All groups share one centre, and each spreads out both ways along 14 directions, with some noise.
In the rows, zero is written as 128.
Known rows, each followed by its group:
[171 110 124 127 109 122  99 190 155 118  98 160 143 120 130  78 129 149
 144  99] | zik
[138 104 121 152  70 101  83  93 135 158 119 126 170 149 121 167 173 137
 143 109] | Tud
[134 144 155 130 105 106 180 164 125 150 116  89 172 179 106 168 111  87
  93 140] | pum
[ 66 158  97 126 137 135 117 135 100 143 109 134 112 181 121 210 124 155
 149 123] | zik
[148 141 146  93 131 149  71 129 126 148 114 105 166  99 140 138 174 125
  95 162] | Mefek
[ 98 139 137 164 155 159 153 104  87 182 140 138 138 111  92 187 141 160
 150 136] | Tud
[149 121 115 108 149  77 122 168  91 157 152 144 143 121  78 106 137 163
 100 119] | Tud
[ 78 152 126 120 160 152 160 105 103  97 127 131 104 125 166 149  99 133
 130 171] | Mefek
[160 136 124 145  72 120 127 108 163  86 122 107 101 165 107 150 113 160
 174 100] | Mefek
[134  95 138 135 107 126 102 139 147  88 140 140 115 165 129 181 109 158
 150 132] | pum
[106 124 117 108 122 135 113  93 141 123 124 125 118 181 117 146  75 146
 146 105] | Mefek
[ 98 130 116 134 109 111 159 136  81 125 123 160 142 147 107 119 104 155
 124 129] | zik
[114  98 160 142 113  65 105 143 126 106 168 101 140 186 121 141 141 107
 114 120] | pum
[103 130 131 149 154 130 114 130 112 134 123 124 160 122 142 105 160  94
 114 138] | pum
[105 107 143 139 123 177  91 108 132 150 121 146 149 136 124 145 125 118
 137 122] | Tud
[141  94 179 113 143 171 141  99 118 167 175 125 175  91 109 133 139 104
  98 159] | Mefek
[131  91 179 161 138 124 118  96 128 192 155 110 169 117 116 151 142 123
 113 140] | Tud
[105 133 121 162 157 133 115  94 115 152 118 135 136 118 144 115 132 154
 128 142] | pum
[110 138 157 148 172 167 147 118 114 166 134 107 144 113 113 125 110  78
  76 161] | pum
[113 136 154 168  96  97 118 114 144 134 120 100 104 158 127 140 109 137
 134 112] | Tud
[127 120 150 142  98 129 101  86 135 154 109 136 158 105 144  79 148 160
 154 107] | Tud
[127 112  91 102 140 139 130 103 139 167 118 160 108 121 122 119  81 159
 155  92] | pum
[ 63 156 121  98 147 142 113  86 104 148 125 120  77 122 128 141  96 127
 123 120] | pum
[175  93 145 110 155 141  97 146 162  86 169 131 119 118 131 106 121 136
 113 151] | Tud
[111 138 152  62  94 194 159 177 121 142  86 176 131 121 125 124  59 141
 130 121] | Tud
[142 106  92 130 144  88 112 159 114  91 155 138 150 168 118 124 125 119
  60 174] | Tud
[152 114  97  98 161 112 112  98 131 144 135 118 136  80 146 130 164 112
 118 144] | zik
[141 137 141 162 174  85 115 141 115 122 151  86 144 110 137 142 196 117
 112 159] | pum
[179  91 141 106 137 181 101 145 147 108 163 161 133 132  59  32  64 133
  88 115] | Mefek
[180  97  73 117  87 146 157  97 141 121 130 154 153 126 107 194 133 127
 144 137] | zik
[125 159 125 121 170 128 136 178 121 111 114 121 104 120 136 107 117 125
 114 138] | Tud
[163 105 122 111 127 108 127 132 148 131 141 138 117 132 140 154 100 178
 110 161] | Tud
[110 140 168 135 118 132 159 130 115 169 116 106 158 131 130 168 134 105
 120 139] | Mefek
[ 93 150 112 127  90  95 123 153  90 129 122 130 154 186 108 140 145 121
  91 132] | pum
[123 147  86 139 161 115 146 148 110 125 105 120 153 144 127 152 142  92
 109 145] | Tud
[124 121 107 135 121 110 133 102 135 164 101 141 151 138 128  52  99 123
 123  87] | pum
[143 136 140 141  90 141 165 127 120 103 140 135 125 127  96 120 124 140
 138 123] | Mefek
[173 125  78 164 123 101 131  88 129 127 120 132 124 104 113 127 140 150
 133 133] | zik
[ 69 138 151 137 139 104 116 146  81 102 158 104 147 178 105 145 161  83
 109 129] | zik
[ 95 140 153 120 167 155  71 115 128 129 120 107 132 136 147 136 137 127
 131 141] | Mefek
[ 94 120 138 106 125 164 122 144  75 129 142 191 146 113 116  69 111 168
  96 150] | Mefek
[116 130 158  83 142 103 114 141 132 158 132  97 136 139 133 145 128 114
 123 113] | zik
[153 125 122 118 146 108 155 156 118 132 125 139 160 117 134 121 139 144
 122 146] | Tud
[ 80 164 119 120 146 179 127 131 110 100 107 119 106 132 128 169 130  81
 147 124] | pum
[110 143 189 120 101  93 144 146 100  91 121 114 135 144 162 136  93 170
  93 192] | pum
[132 130 164 148 140 147 127  60 120 135 159 107 127  88 125 100 141 143
 122 154] | zik
[134  77 138 110 163 138 145 124 135 124 143 149 163 120 145 137 126 121
 177 110] | zik
[120 124 106 135 195 163 147 163  98 101 154 166 113 146  80  99  67 148
  97 151] | Tud
[ 67 135 104 128 176 149 129 147  91  51 139 148 132 174 139 112 128 104
 148 131] | Mefek
[ 68 103 137 157 155 144 127 112  84 146 154 172 172 148 139  95 145 157
 133 140] | pum
[132 161  89 146 117 146 146  95 105 146 112 137 107 103 108 140 117 146
  92 164] | zik
[ 86 145 123 135 144 130 127 130 122 130 128 131  87 143 141 153 117 146
 146 123] | zik
[130 102 131 121 115 154 134 150 110 127 133 151 174 105 109 151 183  83
 158 103] | zik
[122 180  86 127  66 160 117 150 140 138  75 133 112 149 128 181 154 127
 130 123] | zik
[109 168 150 137  93 190 162 137 112 132  95 149 130 147  78 105  92 158
 176  82] | Mefek
[123 157 119 129 126  91 159 113 137  78 109  93 126 137 177 120 147 106
 151 131] | Tud
[131 130  52 165 120   4  48  85 137 148 110 111 114 156 172 151 177 197
 111 141] | Tud
[174 165 106 131 133 112 120 170 154 129  70 114 108  91 152 154 142 150
 133 143] | Mefek
[127 149 141 114 144 150 146 131 124 120 113 123 136 123 122  85 107 128
 149 111] | Mefek
[134 125  99 141  88 120 153  96 112 133  95 169 173 107 146  79 143 173
 160 118] | zik
[153 113 173 110  93 118 104 110 157 137 113 113 161 136 156 112 102 156
 110 152] | Mefek
[128 142  97 132 133 123 156 125 113 155 100 132 141 118 122 124 111 109
  99 138] | Mefek
[113 116 138 152 156 149 182 125 115 197 141 120 146 120  94 205 140  89
 150 110] | Mefek
[170 139 139 101 120 102 126  98 137 103 154  89 118 106 128 144 152 149
 130 150] | pum
[112  98 108 144 128 157  92 130 141 180  95 176 158 128 137 114 135 136
 163  84] | pum
[115  72 178 123 144 121  84 151 143 128 158 151 135 152 151 128 124 180
 163 117] | zik
[147 160  94 140 111 143 142  58 128 108 102 125 128 119 135 105 102 175
 119 166] | pum
[112 137 154  66 119 131  96 124 127 132 136 106 153 158 145 140 136 134
 109 145] | zik

New rows. What belongs after each?
[133 126  81 125 121 142 152 151  96 130 137 178 102 109 107 165 108 139
  75 175] | Mefek
[148  86 115 145 136  92 132 114 145 124 135 144 149 137 149  97 108 132
 113 141] | Mefek
[170  84 137 146 122 124 107 110 148 124 169 128 154 132 107 108 135 122
 102 138] | pum
[143 111 138 145 152 124 121 161 136  85 134 106 163 182  96 141 119  93
 138 114] | zik
[107 100 157 100 174 157 132 113  99 138 199 130 143 125  84 113 135  99
 133 104] | Mefek
[207 128 136 139  96 111 141 137 164 116 143  86 139 146  84 151 141 124
 121 127] | pum
[157 148 176 141 122 117 109 162 117 101 141  97 132  98 123 121 170 134
  94 171] | pum
[137 124 103 140 141 123 136 111 129 121 120 126 150 127 131 116 137 116
 136 125] | Mefek
[118 128 109  79 120 124 113 143 122 150 119 123 132 136 109 188 136  93
 120 112] | Tud
[117 123 138 139 143 177  91 136 138 123 138 154 114  90 159 112 163 137
 144 138] | zik
[113 134 148 112 131 172  76 144 126 120 114 127 149 157 118 124 104 122
  88 154] | Mefek
[153 126 129 111 127 143 107  82 127 105 143 118 146 134 105 127 125 160
 134 142] | zik
[104 102 116 118 137 112 136 130 114 131 170 150 117 174 107 161 121 173
 167  95] | pum
[149  99 133 148 157 154  90 146 132 126 131 158 126  93 111 119 145 167
 180  98] | zik
[101 142 125 110 154 163 125 130 129 166  89 144 130 103 172 143 107 142
 118 159] | Tud
[129 109 136 149 155 132 212 111  99 128 148 148 175 138 133 127  90 159
 111 183] | Tud
[135 124 125 127 115 105 140 133 100 146 150 129 119  95 105 136 147 101
  74 149] | zik
[ 90 127 122 137 136 121 150 152 119 144 119 138 160 171 132 123 150 118
 182  72] | pum
[142 132 111  68 108 138  82 136 146 111 144 127 113 146 139 161 136 149
 108 146] | zik
[111 133 107  85 138 165  95  99 118 126 114 151 127 131 140 127  92 162
 105 161] | Mefek
[111 145 151 114 124 216 126 157 134 114 123 129 133 149 117 168 121  96
 117 145] | zik
[163  99 162  70 113 149 133 146 126  86 169 149 157 125 106  83 116 152
 128 132] | Mefek
[203  94 130 144  74 106 167 121 172 109 136 129 144 131 116 151 129 157
 180 105] | Mefek
[143 148 106 112 126 147 138 170 127 160  99 150 119 112  99 105 111 138
 131  95] | pum
[107 171 148 163  97 169  73  41 167 113  67  82 135 162 173 150 118 154
 150 154] | Mefek
[118 119 145 145 173 148 135 167 122 142 137 132 123 137 105 162 122 131
 149 113] | Tud
[137 135 163 163 124 109 139 137 104 119 143 109 173 137 123  91 147 129
  74 177] | pum
[145 137 144 138  90 160 120 130 133 107 106 142 143 120 128  92 119 146
 121 142] | pum
[109 116  99 138 180 154 184 120 109 155 153 117 146 151  82 197 126  45
 135 112] | Mefek
[111 131 101 118 160 100  77 128 128 144 103 120 131 131 163 144 139 134
 112 146] | Mefek
[139  95  60 140 155 143 118  87 133  50 135 169 127 131 141  87 130 142
 181 115] | pum
[ 94 195 108 141 137 132 124 135 115 124 112  80  79 142  99 170 149  80
 127 106] | zik
[130 102 117 129  93  99 117 155  81 148 149 161 178 157  81 160 154 158
  99 142] | Tud
[136 122 117 151 126  82 167  79 102 122 161  97 134 144  88 154 121 110
 103 146] | zik
[145 105 123 154 109  88  81 118 158 120 119 117 147 148 158 159 172 161
 165 120] | Mefek
[161  89  73 101 173 128 126 100 141 137 153 135 143 103 121 155 157 100
 150 115] | pum
[115 139  69 107 187 105  65 132 119  63 124 127  91 119 183 153 154 138
 105 186] | Mefek
[145 169  99 103 112 156  75 149 106 135  99 145 117 107  85  87 114 145
  58 150] | Mefek
[164  78 156 102 123 155 139 151 158 135 129 153 168 149 131 136  66 154
 122 148] | zik
[116  92 115 108 204 172  88 100 141 124 160 140 118 138 117 136 110 141
 178  99] | Mefek
[110 113 172 131 179 154  83 174 119 131 132 135 155 119 132  98 138 120
 119 134] | zik
[119  92  94 123 145  48  75 128 139 127 125 136 127 149 187 170 148 168
 138 144] | Mefek
[149 132 106 108 131 183 111 130 133 102 111 138 173 145 108 126 140 116
 149 119] | Mefek
[109 129 135 147 106 148 118  93 121 126 139 118 129 159 109 166 122 120
 115 142] | Mefek
[170  76 105  68 197 165  86 153 134 132 114 170 186  75 146 105 137 130
 141 137] | zik
[143  73 122 165 161 125 115 174 135 119 140 158 167 145 131 145 155 124
 151 124] | pum
[146 120 183 153 165 112 174 106 120 112 203  74 143 142  99 118 125 106
  87 167] | pum
[135 117 159 116 153 120 125 152 142 140 119 117 132 130 122 113 100 136
 152  98] | zik
[148  81 112  27 177 160  93 148 145 101 129 147 189 138 141 157 149 113
 203  86] | zik
[140 120 131 161 105 129 121  83  92 152 154 139 159 114  94 137 158 171
  98 167] | Tud
[122 158 105  78 155 135  96  82  93 159 119 116 143  99 110 137 138 165
 119 142] | zik
[118 210 183  98 142 149  84 116 146 137 126  35  74 145 102 133 115 117
  97 125] | zik
[179 148 122 118  59 167 149 137 147 108 107 127 149 125 103 112 123 101
  92 142] | zik
[101 128 126 123 147 163 130  91 104  98 147 138 134 145 118 136 122 154
 162 131] | zik
[ 93 109 157 133 135 153 207 159 100 146 135 163 150 149 114 124  69 120
 131 126] | Mefek
[121 120  86 114 155 103 101 108 114 111 140 140 121 122 146 122 151 146
 135 130] | Mefek
[118 118 104 156 148 107 127  89 129 185 120 127 127 123 120 124 113 123
 117 117] | Mefek
